The rows come from 6 hidden closed curves, with some noise, and rows from the same curve form a group. Each curve winds through 8 dimensions. The rows are also pushed far along 4 directions, which tell nothing about the answers.
In the rows, 128 means zero.
Known rows, each followed by its group:
[112 103 112 105 156 156  99 158 201 134 123 138 111 143 171 155  82 180
  68] => (5)
[123 181 135 122 171 108 193 116 123 161  70  88 133 127 107  80 118 108
  77] => (0)
[ 95 135 105 138  97 151  80 159 105 184 130 135  74 188 165 152 111 118
 125] => (0)
[154  83 151 122 109 160  54 168 168 148 196 187 144 101 154 219 174 177
 150] => (2)
[106 176 126  77 175  94 167 132 111 100  67 118 133 126 143  64 102 135
  80] => (0)
[110 125 113 109 146  99 137 138 141 133 100 112 129 144 164 103 131 123
  81] => (1)
[147 131 110 123 123 127 125 146  90 145 103 147 121 183 142 117 164 141
  82] => (3)
[153 134 139  94 144 142 137 166  86 133 147 179 179 137 105 147 198 123
  88] => (3)
[142 130 126  96 161 127 143 109 172 111 107  98 120 122 159 109 105 154
  58] => (2)
[163 117 122 157 128  97 131 131 106 125 129 116 176  98 113 104 166  71
 160] => (4)
[155 148 145 112 154 100 150 125  98 111  87 142 163 134 118  93 154 130
  94] => (4)
[119 126 156  88 187 125 150 138 142 133 137 120 184  85 137 128 163 131
 113] => (5)
[125 114 183  73 172  93 144 136 210 107 128 142 175  85 147 155 135 190
 114] => (2)
[ 92 149 109 135 139 139 134 106  92 109 106 108  93 174 133  89  48 111
 128] => (5)
[122 122 121  82 163 104 120 150 162  95 140 145 147 110 172 130 115 152
  78] => (4)
[145 127 142  81 147 129 129 176 119 134 143 173 172 132 131 152 188 145
  94] => (3)
[126 104 100 148 114 157  67 169 112 134 164 168 119 153 157 165 116 159
 178] => (2)
[167 145  98 128 121 140 136 153  89 157  95 127 128 172 117 100 165 100
  79] => (3)
[150 133 154 134 141  92 174 100 148 145 134 109 160  94 114 138 170 128
 125] => (3)
[153 153 107 116 100 155 137 173  84 135  96 175 126 171  76 121 147 109
  75] => (3)
[176 118 159 119  99 138  99 146 126 118 179 189 157 105  99 185 173 127
 119] => (4)
[124  93 151 116 132 147  95 132 199 144 126 129 112 138 163 169 123 185
 106] => (1)
[141 165 145 148 147  87 164  79  79 119  60  95 132 118 111  59 142 112
 128] => (4)
[167 121 147 157 130  91 151 112 140  79 151 148 181  58  85 134 130 133
 199] => (1)
[117 131 164  88 168  51 187  87 158  88 137 100 178  69 136 103 147 112
  99] => (1)
[126 117  91 176 103 169 103 139 115 127 138 148  98 163 110 141  78 145
 173] => (0)
[101 178 142 155 107 100 187  62  68 140  78  78  93 134  83  70 126  94
 164] => (0)
[130  97 155 122 145 133 126 120 153 121 169 135 158 124 139 168 141 164
 173] => (4)
[149 150 107 111 113 127 120 202 102 146 107 176 145 146 103 125 154  97
  84] => (1)
[138 119 116 135 163 139 115 118 154 125 138  94 129 111 160 119  87 123
 121] => (0)
[150  96 163 117 147 146  93 111 196 100 141 126 136  95 152 155 105 173
 117] => (2)
[ 93 135 105 159 116 129 144 118 121 153 125  94  98 146 133 118 102 124
 185] => (5)
[ 81 163 132  68 174  92 180 143 127 105  77 112 149 123 133  72 112 120
  86] => (2)
[107 137 144 147 126 137 131  68 121 125 104  92  84 148 139 109  88 161
 160] => (4)
[ 94 120 106 119 185 123 121 129 161 131 121  86 127 116 185 105  86 141
 123] => (5)
[122 103 120 109 144 158 111 163 172 147 168 147 140 107 150 174 150 168
 119] => (2)
[115 156 168 127 155  83 198 113  95 130 108 117 189 100  70 101 162  83
 156] => (5)
[135 185 127 128  98 154 135 143  39 159  63 145  93 191  75  91 140  80
  73] => (2)
[136 125 121 172  85 147 130 139  98 173 131 134 120 162  84 147 156  98
 164] => (5)
[ 70 143 126 136 153 123  96  96 137 138  82  87  73 113 188  95  77 172
 154] => (2)
[123 115  95 124 126 158  70 185 110 139 150 175 118 168 166 159 118 161
 139] => (2)
[172  91 136 124  98 122  70 157 156 104 159 164 143 114 146 166 140 131
 140] => (3)
[119 142 113 151 131 112 140  94 135 118  79  72 100 113 132  74  85 101
 125] => (4)
[175 116 141 100 123 126 107 177 147 108 142 167 173 110 118 149 163 126
 122] => (3)
[130 119 138 101 120 135  84 130 160 101 154 161 103 116 165 163  99 182
 120] => (2)
[152 125 120 115  95 134  76 158  91 127 117 159 117 166 145 127 153 109
  99] => (3)
[177  90 156 190 119 112 111  80 161 105 166 108 158  74 112 148 119 116
 211] => (0)
[ 63 141 129 136 134 123 118  69 141 107 135  96  63 105 168 121  52 182
 191] => (1)
[123 145 105 148 110 132 121 141  55 116 107 140 128 147  95  90 125  71
 141] => (1)
[185 102 136 177  89 132  92 129 125 134 136 138 143 116 101 145 154  98
 168] => (4)
[ 94 144 113  92 144 126 116 135 122  93 104 129 104 136 154  94  78 133
 100] => (2)
[125 132  95 114 137 138 124 193 103 165 126 144 146 173 140 125 145  98
  95] => (5)
[ 91 115 126 152 153 123 137  85 173 112 164  91 118  76 143 132  63 136
 169] => (0)
[180 128 137 151 139 118 170 119 111 127 102 124 178 101  72 105 188 116
 128] => (3)
[162  90 142 159 127 140 138 102 110 128 170 114 171 130 105 143 172 101
 173] => (1)
[173 144 109 133 126 133 127 155  88 123  89 143 141 159 103  93 133  86
  87] => (0)
[120 125 134 151 153  93 197  66 146  96 128  93 145  97 106 103 110 145
 158] => (1)
[110 134 128 117 131 174 107 165  74 161 144 152 138 160 118 142 154 101
 126] => (5)
[141 112 110 112 103 142 130 173 100 110 174 167 166 141  92 148 160  83
 140] => (2)
[128 135 135 131 106 130 139 160 121 161 139 161 140 130  91 158 169 123
 130] => (3)
[174 157 126 139 102  80 178 159  83 127 109 174 171 145  62 118 178  97
 121] => (1)
[ 68 136 106 105 113 166 117 136 174 162 137 131  48 161 163 165  76 179
  84] => (4)
[126 122 148 142 170  99 205  93 166 121 133  82 183  72  97 115 142 130
 168] => (4)
[153 141 178 113 167  46 211 100 150 114 117 113 207  70 104 110 182 133
 143] => (0)
[108 107 167 146 136 124 120  81 143 127 149 105 131 102 141 150 128 159
 206] => (4)
[122  99 164 110 138 120 106 144 190 146 141 132 154  96 149 171 153 158
 138] => (4)
[164  82 121 192  91 147  96 102 114 124 167 143 129 133 119 160 150 150
 210] => (3)
[156 127 161 151 143  89 162 105 165 137 125 112 166  86 101 134 133 112
 132] => (0)
[126 140 140 125 138 135 127 131  86 134 108 139 139 177 110 115 118  94
  93] => (5)
[180 123 140 142 103 117 143 142 122 132 160 145 170 120  83 152 167  84
 141] => (1)
[132  78 133 126 155 123 141 106 192  70 195 113 175  56 131 149 111 150
 187] => (2)
[154 101 111 166 138 135 135 120 167 114 140 119 142 109 117 136 103 141
 138] => (0)
[120 131 112 147 128  83 143 108 152 110 123 105 117 102 141 107  96 124
 145] => (3)
[137 141 161 137 140  97 161 113 157 117 100 128 155  82  86 117 122 124
 123] => (0)
[ 97 153 118 141 101 136 120  79  91 116 119 119  55 164 133 113  69 125
 118] => (3)
[168 145 167 141  88 104 173 119  78 134 132 152 174 124  47 135 205  80
 154] => (0)
[114 120 105 143 105 148  92 122 129 113 166 162  86 126 145 160  92 167
 143] => (4)
[119 109 180 133 188 109 176  89 168 117 162 103 198  62 108 142 135 148
 193] => (5)
[150  93 127 116 169 119 134 134 213 117 176 124 165  91 156 166 109 149
  92] => (0)
[124 108 104 181  76 159  84 105  66 111 150 140  86 165 114 126 105 110
 196] => (5)
[ 94 136 128 160  70 155  91 118  66 136 164 153  83 143 105 153 115 111
 211] => (1)
[171 130 129 160  77 116  95 152  86 136 100 158 128 154 102 124 152  99
 153] => (1)
[123 172 163 139 143  99 198  81 109 138  88  80 150  61  71  81 161  85
 143] => (3)
[153 131 149  91 186  97 155 135 147  96  97 140 183 111 133 107 141 159
  82] => (4)
[113 148 127  99 155 127 131 151 109 136  86 136 131 174 137 102 111 107
  51] => (5)
[143  80 127 100 156 137  88 148 176  94 169 158 156 119 177 164 128 182
 109] => (5)
[144 152 113 152 101 122 179 125  48 128 116 148 142 175  55 105 157  71
 128] => (1)
[127 103 122 137 135 104 163 128 174 129 140 117 151 119 132 142 146 155
 151] => (2)
[142  74 129 119 132 174  66 203 192 168 181 176 151 148 162 215 137 166
 107] => (5)
[ 79 130 112 156  76 145 106  86  76 116 156 113  61 164 129 126  79  92
 176] => (1)

New rows, each followed by its group:
[ 83 170 145  66 150 112 148 136 130 127  73 127 103 148 146 100 106 149
  74] => (2)
[123 134 117  82 130 112 170 176 115 120 136 148 171 139 104 121 168  94
  93] => (2)
[121 108 129 178  92 163  77  71  89 112 141 126  77 138 129 132 105 146
 183] => (3)
[132  92 151 115 152 140  83 105 205 107 193 135 128  71 177 183  98 176
 108] => (3)
[158 129 152 111 135  94 159 151 120 121 142 152 194 100 101 133 192 114
 148] => (3)
[131 128 100 154  71 183  93 152 100 121 138 166  81 163  88 146  86 118
 160] => (3)
[128 147 133 107 171  98 172  86 155 139 124  89 122 119 163 115 121 143
  60] => (3)
[124 113  91 120  93 171 100 168  94 114 172 161 117 171 117 148 118 101
 140] => (2)
[101 125 107 178 101 155 110 110 100 132 176 122  98 130 107 145  78  88
 190] => (0)
[112 161 138 109 140 117 146 132 149 139  74 126 108 134 120 107  99 135
  65] => (0)
[179  94 111 161 103 145 112 164 143 124 195 168 166 113  98 179 147 115
 165] => (3)
[170 151 136 138  97 135 130 138  75 150  78 138 135 140  79 100 187  78
  85] => (3)
[113 169 114 123 115 155 131 149  76 147 105 139 110 126  87 104 131  72
  91] => (3)
[104 107 127 133  84 143  93 115 109 113 182 144  99 155 135 160 107 108
 157] => (1)
[150 148 120 116 108 115 102 164 106 142  74 148 108 175 145 109 136 129
  88] => (1)
[143 107 154 147 172 107 177  59 142 112 129  63 175  84 120  98 148 118
 162] => (1)
[154  70 126 184  90 148 107 122 108 135 213 139 160 138 104 180 170  92
 212] => (1)
[131  92 139 161 165 128 133 115 201 145 175 109 159  73 144 171 118 175
 192] => (0)
[126 132 132 131 133  94 166 136 137 129 137 147 153 128 115 141 138 147
 147] => (0)
[133 129 126 141 128 120 109 112 145 130 100 110 100 133 161 115 106 167
 151] => (1)
[118 136 136 131 115 115 121 114 115 102 152 150 120 113 127 139 107 151
 176] => (1)
[107 126 123  87 146 162 100 156 126 140 139 158 113 154 165 151 133 176
  97] => (3)
[118 105 142 106 132 181  88 154 173 138 158 153 125 120 135 179 118 161
 115] => (1)
[ 85 125 116 147  75 179  74 124 112 166 106 125  37 199 146 141  90 143
 129] => (1)
[ 93 141 123 132 130 128 129  98  77 110 123 126 103 151 137 107 108 143
 157] => (1)
[113 133 105 167 123 129 147 117 130 125 141 117 121  97  97 124 105 117
 170] => (3)
[113 148 128 125 138 120 129 127 147 163 101 107  99 155 153 125  93 128
  81] => (0)
[105 133 132 141 142 177 107  61 111 106 123  98  75 110 137 106  78 157
 136] => (3)
[118 145 112 150 150  93 146 125  90 127  99 110 144 114 133  81 134 114
 163] => (2)
[127 151 120 117 144 115 116 117 126 140  90  93 102 151 170  95  97 111
  84] => (0)
[105  99 129 161 148 142 160  92 192 132 161  87 125  86 119 150  96 162
 191] => (4)
[144  87 148 110 173 147 117 141 184 102 196 139 184  91 146 175 117 159
 159] => (5)
[ 96 148 127 160 127 123 157  65 132 156 114  72  77 121 136 112 103 142
 151] => (3)
[168 132 147 146 108  94 132 110  70 112 108 132 168 108  96  94 192  79
 144] => (3)
[164 103 128 124 115 144  93 158 143 117 202 188 148 120 136 194 148 170
 156] => (2)
[106 110  98 132 130 168  91 140 164 137 172 128  88 151 168 166  62 143
 106] => (0)
[129 105  99 139 111 196  62 165 107 161 142 140  92 208 163 156 108 142
 139] => (2)
[158 121 133 148 107  66 153 133 131 137 129 123 167 109 110 127 175  78
 142] => (1)
[178  75 118 129  97 152  78 163 145 123 161 168 143 152 146 175 173 156
 133] => (0)
[146 117 124 183  89 145  85 111 108 131 128 127  95 142 126 136 110 143
 209] => (1)
[166 141 148 101 120 144 135 156 119 150 146 157 153 134 100 158 175 107
  83] => (3)
[ 78 103 106 123 148 163  85 120 169 131 162 100  86 126 194 144  75 162
 143] => (1)
[128 117 112 182 122 168 127  79 131 129 108  89  86 120 120 108 102 162
 175] => (3)
[108 147 151 131 130  51 198  76 114 115 113 100 147 109 106  96 153 104
 138] => (1)
[ 80 133 111 148 119 138  97 121 129 172 124 100  67 155 176 134  88 138
 147] => (0)
[163 106 128 142 104 141  79 152 136 141 149 158 127 150 148 171 142 161
 162] => (1)
[120 112 129 102 111 126 125 151 182 142 132 151 117 136 144 166 149 171
  86] => (2)
[ 97 145  98 132 124 142 115 138  83 124 101 121 101 152 130  89 101  95
 118] => (1)
[105 157 129  66 152  99 163 145 152 103  73 131 127  99 132  89 130 146
  52] => (5)
[ 86 176 121  73 145 154 130 166 122 157  79 136  95 136 133 107 123 123
  36] => (3)
[111 168 115 134 146 153 164  89  54 133 114 107 103 142 102  85 120 103
 104] => (3)
[116 128 105 143 129 139 133 136 165 138 110 130 100 138 135 135  90 177
 126] => (1)
[126  94 151 149 112 122 105 117 197 120 161 148 126  83 131 181 120 179
 163] => (3)
[129 146 116 172  63 174  94 123  69 147  94 138  70 158  80 117 127  95
 138] => (3)
[146 120 147 168 153 130 154 104 166 141 150 105 155  86 101 149 115 136
 175] => (0)
[145 139 129  95 135 145 136 149  76 152  99 129 142 197 125 106 172  87
  55] => (1)
[182 118 150 108 129 124  96 160 116 129 122 182 160 150 136 153 173 152
  90] => (4)
[137 153 119 173  65 163 109 123  51 148  84 135  83 157  67 100 144  75
 137] => (3)
[130 127 117 172  88 155 123 144  98 175 127 133 114 166  91 146 145  98
 158] => (5)
[ 97  98 157 123 163 129 142 104 166 124 167 118 156  84 141 155 143 171
 166] => (1)
[147 112 116  96 166 129 126 181 189 116 134 169 160 134 152 157 113 190
  79] => (0)
[141 142 117 131 127 146 123 158  94 158 126 143 133 169 125 132 145 129
 138] => (0)
[148  98 140 135 146 143 137 113 201  94 142 135 145  74 111 153 108 192
 148] => (3)
[103 120 123 104 101 129 100 168 151 150 141 153 104 166 166 163 127 159
 136] => (5)
[131 141 105 137 129 112 119 164  73 144 111 150 149 152 133 109 154 107
 139] => (2)
[115 158 141 106 130 125 133 119  94 121  80 106 120 122 118  78 132  76
  89] => (2)
[108 144  96 116 158 137 135 139 119 154  79  98 104 155 168  89 126 155
 101] => (0)
[136 117 135  78 148  93 140 141 174 112 150 137 154 122 165 144 137 135
  57] => (0)
[134 141 130 103 157  86 149 129 124 118  75 127 140 154 154  91 138 157
  84] => (1)
[147 120  95 136 115 177  70 169 103 148 158 146 111 176 146 150 104 101
 111] => (0)
[155 127 154 133 124 132 120 112 119 112 114 122 143 112 104 115 134 101
 124] => (2)
[176 122 128 104 163 120 125 150 167 105 105 138 165 120 142 115 121 148
  72] => (0)
[141 127  82 126 119 164 105 172 130 146 117 149  99 191 143 134 100 131
  62] => (0)
[133 125 140 108 110 155  78 157 112 135 169 177 125 129 132 171 142 113
  84] => (3)
[ 95 137 137  97 158 113 133 138 172 115 128 141 133  97 142 135  92 155
 101] => (0)
[125 128 116 181 102 172  97  66 119 138 100  74  52 128 132 100  89 127
 155] => (3)
[116 107 126 106 145 142 118  97 171  96 154 106 108 116 171 133  91 171
 124] => (0)
[106 111 155  76 143 109 111 131 172 108 139 135 134 119 171 145 126 141
  76] => (1)
[157  95 121 126 119 119  97 200 129 143 146 183 178 164 138 166 171 139
 138] => (2)
[113 104 131 154 116 184  91  90 112 132 129  99  86 163 139 126  99 130
 153] => (1)
[103 148 112 111 167 156 142 141 123 139  97 115 113 169 144 108  84 160
 113] => (2)
[ 92  96 141 151 152 115 149 101 181 102 137  96 144  90 134 127  88 167
 217] => (2)
[121 105  99 148  86 141  94 136 150 157 157 123  82 179 165 165 110 137
 138] => (1)
[105 138 157  91 164  86 160 111 178 141  69  93 129 116 155 102 136 153
  60] => (1)
[121 112 117 136 153 159 135  97 192 126 128  99  96 119 151 139  81 196
 116] => (2)
[168 131 118  84 127 146 150 178 110 138 127 167 164 157  97 136 193 109
  47] => (0)
[109 115  91 175  99 174  96 114 117 141 174 116  80 152 130 148  65 105
 160] => (0)
[147 128 140 116 146 101 163  96 126  91 141 110 159  93 117 108 145 114
 133] => (0)
[144 115 122 104 147 139 124 182 159 117 164 188 165 140 129 176 123 174
 116] => (0)
[115 145 136 170 113 160 126  42  97 105 134  89  71 106 104 105  69 111
 162] => (3)
[ 89 139 146  73 180 108 161 135 140 140 116 124 152 121 156 121 158 154
  77] => (1)
[180 136 156 162 127 103 183 106 128 126 119 107 186  75  54 111 170  79
 161] => (1)
[151 124 154 117 181 108 158 117 171 127 129 107 174  89 142 133 141 169
 144] => (0)
